There are 5 ways to turn a row about zero (a turn may also mirror it). The second row of each pair is the first, turned, with some noise. The first 35 pairs use one turn. New pairs use 2 turns, one after the other, and a turn may come again.
Known pairs, each followed by its turns in order:
[ 11.4  10.7  39.0  23.5  14.7 -19.0]
[ -8.4 -39.7  -6.8  24.9  -1.4 -18.4]
F

[-9.3 17.2 -1.7 38.5  7.1  7.6]
[ -0.9  -4.3 -27.3  -7.7 -32.8  -9.2]
W

[ 46.1  24.1  21.1 -23.1  -1.0  51.7]
[ 33.4  56.5 -15.1 -19.6  31.6  23.0]
T

[ 35.5  39.7   8.4  11.2 -27.7   3.6]
[35.8 42.0 12.9 25.1 -8.3  5.1]
Y

[-18.7  72.4  -5.6 -26.1  20.8  -5.8]
[-45.4  32.3 -46.8  25.9  -5.8  27.7]
T

[-12.4 -24.0  11.4   4.6  -4.3 -17.6]
[-16.6  12.5  19.3 -18.8  -1.4  -4.1]
W

[-51.7  18.7  13.7   6.5 -32.3  14.7]
[ 10.6 -10.0  -1.2  24.7  56.4 -20.5]
Y

[-20.3   7.0 -12.4   0.1   2.7   8.6]
[  8.2  -1.8  -7.4   0.6  -0.2 -24.6]
W

[ 21.4  10.6  -5.4  43.5  21.6 -41.6]
[ 12.9   6.2  37.1  27.4 -40.3  24.5]
V

[  7.6 -18.3  20.2   8.1 -33.1 -45.5]
[ 18.8 -52.5  13.4  -7.8   4.3  29.3]
F

[-3.2  9.3 10.8 11.0 -8.9  7.1]
[-12.4  10.8   5.7 -12.4  -0.2  -0.9]
V

[ 29.2  31.4 -32.9 -14.3   5.6   5.9]
[  5.1  25.9 -41.5 -18.0 -23.2   2.2]
T

[-31.7   5.8  -3.2 -11.9 -24.8   4.0]
[  8.6 -12.6  16.5   0.6  35.7 -10.8]
Y

[-33.0  14.3  24.3  -1.7  21.5   1.3]
[-31.5  -7.7 -30.0  -6.7   7.2 -12.3]
F

[ -4.7 -19.5 -21.7 -14.4   6.4  -8.2]
[ 15.5  11.0  25.6   4.4   5.2 -10.1]
W

[ 28.1  20.3 -22.5  15.1  -4.3  19.6]
[ 21.6  43.4  -5.7  -0.6 -11.2   0.3]
V

[ 13.7  17.9  12.1 -36.4  -2.8  34.0]
[ -8.6   9.8 -47.9 -20.6  -3.5  -9.4]
V

[-19.1 -33.8  -4.7 -24.6 -20.1  -5.9]
[-14.9   4.0  36.7   0.8  22.8 -21.9]
W

[-37.3  29.6 -15.4   8.8  21.0 -27.1]
[-46.0  -2.6  -9.6  30.9 -28.2  -0.7]
T

[ 19.8  21.2  41.6  -2.8 -14.4  32.8]
[-23.4  22.4 -23.9 -43.0 -13.5  16.8]
V

[-49.9 -10.9 -10.5   6.7  63.4  -9.9]
[-19.7  17.4 -74.9  11.5 -12.8  10.9]
F

[-30.5  14.5 -31.5 -16.7  28.8  21.1]
[ -8.4  48.1 -33.3 -16.2  -7.4 -10.0]
F

[  0.0 -19.2  44.1  34.4  32.5   2.8]
[-25.0  48.3 -21.2 -19.2 -21.4  15.6]
W

[-26.7 -13.2 -14.6  35.4   4.9  36.1]
[-17.4  -0.8 -28.6   0.8  15.2 -49.3]
Y

[ 29.7  55.5 -11.7  10.0  -5.1 -26.4]
[ 58.9  30.9  -9.8  -1.3 -13.4  23.2]
Y

[ 47.1  -8.0  19.8 -31.5 -43.3 -17.5]
[ 12.1   8.5  63.7  22.8 -27.6  24.2]
Y

[-22.1  30.7  -3.0 -24.5 -16.6 -48.9]
[ 17.5 -35.7  11.3 -47.2  27.3  -3.8]
W

[-15.3 -40.2 -10.6 -16.7 -16.0  -0.4]
[ 3.4 11.6  1.9 -8.6 18.4 43.5]
F

[-23.5  33.9  -4.2  20.0 -21.2  22.7]
[ -2.8  18.9 -18.5  36.8  13.5 -25.1]
T

[ 30.7  -4.4  30.3 -26.9 -43.0  44.6]
[-11.2  23.2 -47.7 -43.1  29.1  26.3]
V

[-31.0  16.8   2.9  -6.5  15.4 -10.7]
[-25.7  -2.4  -3.3  25.7  -6.6  14.8]
T

[-35.8  26.4  17.0   5.7 -12.0  14.4]
[-41.0  -5.7  -0.5 -29.8  -5.0 -14.7]
F

[ 13.6  61.7 -23.5  -1.2 -22.5 -13.7]
[-22.2  51.4 -15.5  38.7 -17.7  -7.9]
V

[-4.4  3.9  6.2 -8.7 -0.7 -2.7]
[-5.8 -4.7 -3.1 -0.5  6.4  7.8]
T

[  8.8   7.5  18.4   5.7  -1.5 -18.4]
[ 8.8 -3.5 -3.5 17.7 -7.3 19.9]
Y

New pairs, each followed by its turns in order:
[-19.9 -27.2  41.7  -0.5  27.6 -45.4]
[-28.7 -42.7   6.7 -49.5  20.7 -10.6]
T V

[-20.6 -12.8  21.1  -3.1 -35.1  10.7]
[-22.3 -25.3  16.4  29.1  -9.0  10.1]
W T

[ 10.7 -62.3   3.7  17.1  11.9 -24.7]
[-58.7  19.4   7.5  20.7 -25.9  -5.0]
V Y

[-47.1  -4.5  -9.4  27.5   3.7 -20.9]
[  5.3 -41.7 -13.4  34.8  -3.5 -19.6]
T Y

[  0.5  -2.9  46.6   1.3 -20.7 -62.4]
[-22.5  31.2 -20.4 -19.5  64.2  -5.8]
W F

[27.0 -9.5 12.6 -9.7 23.4  3.5]
[-14.3 -19.0 -13.8   7.5   9.7 -25.3]
Y W

[-17.9 -18.9  19.8   7.6 -16.5   3.2]
[  3.9 -22.0  -5.4  -1.6  27.5   9.2]
W Y

[ -0.3  36.1   5.3 -12.5 -36.6  13.1]
[  5.8  34.7  29.3   5.2 -19.7 -20.7]
W W

[ -6.4   0.0   0.7 -44.0  24.5  40.6]
[ 16.4  14.4 -33.5 -17.5  39.8 -27.7]
Y W

[  4.8  12.5  21.8 -30.5  16.1  18.2]
[  5.1 -19.1  10.6  25.0 -30.1  -7.7]
F V

[-19.9 -20.5 -21.6 -19.6  -8.5 -23.7]
[ 21.5 -10.9  10.9  -5.8  38.1  10.6]
T V

[-49.6   4.5  31.9   1.1  12.7  -6.8]
[-25.1 -17.9 -35.8   2.8 -22.9  32.4]
W T

[ -7.0  17.0  24.2 -10.0  25.4   4.4]
[ 12.8  21.2  -5.1  27.5 -17.4   7.5]
Y T

[ 11.8   2.3   6.7  -7.5 -12.4  28.9]
[  0.1   3.5  16.5  17.9 -16.9 -17.5]
W T

[-32.1  20.8  22.6   8.9  23.2  11.8]
[-16.2 -42.8  -7.9   2.9  20.3   8.6]
V T

[  4.3  11.7 -46.2  -8.4   0.5 -13.9]
[  9.9   3.4  17.7 -44.6  12.5  -8.9]
W T

[10.7  0.5 -7.5 -0.3 21.5  4.6]
[-11.8  16.5 -12.2  -3.8   5.8   1.6]
T V

[-20.5 -21.1 -36.5  22.7  19.8 -22.2]
[ -0.9  -8.7  16.7 -15.3 -20.2  52.3]
V V

[ 50.8  -5.2  -3.6 -42.9  -6.6   1.3]
[-16.5  37.6 -39.5  23.6 -26.6   8.8]
W W

[ 21.5 -20.3  38.8  28.5   2.0 -42.2]
[-24.1 -30.8  17.5   7.7  26.5  50.2]
T T

[ 14.2   3.4  -0.4  -4.8  10.4 -33.3]
[ -6.2  10.1  -4.5 -26.5  19.2  12.3]
T F

[-21.2   0.0  28.8 -23.6  -6.0  25.4]
[-18.3  -3.0 -40.6  -1.7  19.5   8.3]
Y Y

[  8.0 -17.9 -34.7 -13.1  15.5 -23.4]
[-14.4  -4.4  25.7  15.8  34.7   0.8]
Y W

[-13.5  -5.5  -4.1  23.7  20.1   8.7]
[  6.7 -34.0   6.0  -6.2   0.6   1.7]
W W

[  2.3   1.6 -47.2  17.1   0.8   5.9]
[-13.9 -21.4 -27.6 -33.5   0.8   9.2]
Y T

[  3.8 -23.0 -14.7  23.3 -13.2  18.5]
[-35.2  -6.2  21.1  -2.0   0.4 -13.1]
F F

[-14.1 -30.5  38.8 -18.2  17.1   5.1]
[ 31.9 -14.8  20.7  -7.7 -17.6 -34.4]
F V

[ 22.8 -26.9  24.1  -8.6   7.8  -5.7]
[ -5.5  -8.7   2.7  24.9  27.1 -25.3]
Y Y

[ -0.9  -3.9  10.4  31.7  -0.1 -16.2]
[ -7.1 -27.7 -17.0 -10.6  10.2   6.7]
T F

[ 44.7  23.2 -30.0   0.3  26.3  23.3]
[  1.3 -40.0  -8.9 -30.9 -21.8  41.6]
F W

[-10.0 -10.2  23.6  23.7  -2.0   8.5]
[-24.6   8.3  27.0  -3.7   9.6   4.6]
T T

[-49.8 -77.0 -34.4  13.1  12.8  24.2]
[ 29.4 -67.8 -16.5  -3.9 -42.6  55.4]
V V

[19.4 19.2 30.7 -4.3 -6.2 27.4]
[  1.9  14.1 -20.7   9.4  -6.0 -43.4]
T F

[-15.9  30.6  11.3   4.7  -4.7 -19.0]
[-13.2 -11.0  21.9 -31.2  -2.6   2.3]
W Y

[20.5 21.4 21.4 14.2 -9.8 18.7]
[  6.2 -20.6 -30.3  -6.3 -25.1   7.0]
Y W

[ -0.5   7.8  -4.9  13.8 -24.5 -17.2]
[-0.2 -2.3 15.2 -1.5 26.9 12.2]
F F

[-13.1 -35.5  18.4 -28.7  -1.9  19.1]
[ 23.3  27.4 -25.1  11.5  20.4  20.1]
V F

[  5.7  25.2   6.0 -43.4   4.0   7.7]
[ 29.6  24.7 -17.0  22.9 -20.7   6.9]
T T

[ -7.6 -21.1   0.1 -25.7  -5.6  -6.3]
[  0.9  16.5 -18.7 -23.4   6.7   9.7]
W W

[ -1.0  10.3  10.2 -18.2   4.9  26.2]
[ 22.9  10.3  -9.3 -21.9  -0.9   3.6]
V F

[  4.3   2.6   7.3 -13.8  37.0  37.0]
[ -8.1  39.3 -15.2 -28.6 -17.3  -1.3]
T V

[-10.2 -11.0   0.2 -25.1 -14.8  36.2]
[ -0.2  20.0 -18.9 -37.1  16.3  -4.0]
Y W

[  0.1  -9.9  25.3   6.3 -25.6  16.6]
[-6.8 -3.4 30.0 20.6 13.4 14.9]
F T

[  8.8   7.6  16.5  24.4  41.6 -13.4]
[ 13.9 -23.9   4.5  31.0 -14.4 -30.2]
Y W

[ -7.0 -26.4   7.4  15.6 -37.1 -25.6]
[ -8.3 -34.1  32.7 -20.3 -13.1  14.6]
T T

[  1.5  54.2 -13.1 -28.8 -23.2  20.9]
[  6.1  21.7 -29.9  16.3 -53.7 -16.8]
T T

[-26.1 -39.1 -32.3  24.7 -55.3 -17.9]
[  5.0 -30.5  16.8 -39.6 -68.4  -3.4]
V V

[-32.5  51.8 -32.8 -16.4  14.6  10.0]
[  2.5 -13.8  -2.0 -58.4 -47.0  -5.1]
W T

[ 22.5  13.7 -14.7  31.0  23.9  19.3]
[ -9.7 -36.8  -6.0   4.4  13.7  32.6]
V W

[ 4.1 19.2 -3.7  9.4  1.8 12.2]
[  6.2  -1.8   4.8  -7.5 -12.8 -18.0]
W Y

[ 18.1  -1.4 -25.0   3.4  10.9  42.0]
[ -2.2  40.0 -16.7  11.6 -17.2  22.8]
T V

[ 17.2  20.9  -3.3  26.5 -31.6   4.6]
[-32.1 -10.5  -2.5 -12.5  15.2  30.4]
F V

[-29.8  15.3  -0.9   3.1  24.6   1.0]
[-15.4  19.9  28.3 -16.9   5.7  -9.0]
T V

[13.6 11.3  5.4  4.6 21.8  5.8]
[14.2  3.9 25.6  4.7 -0.4 -6.2]
V Y

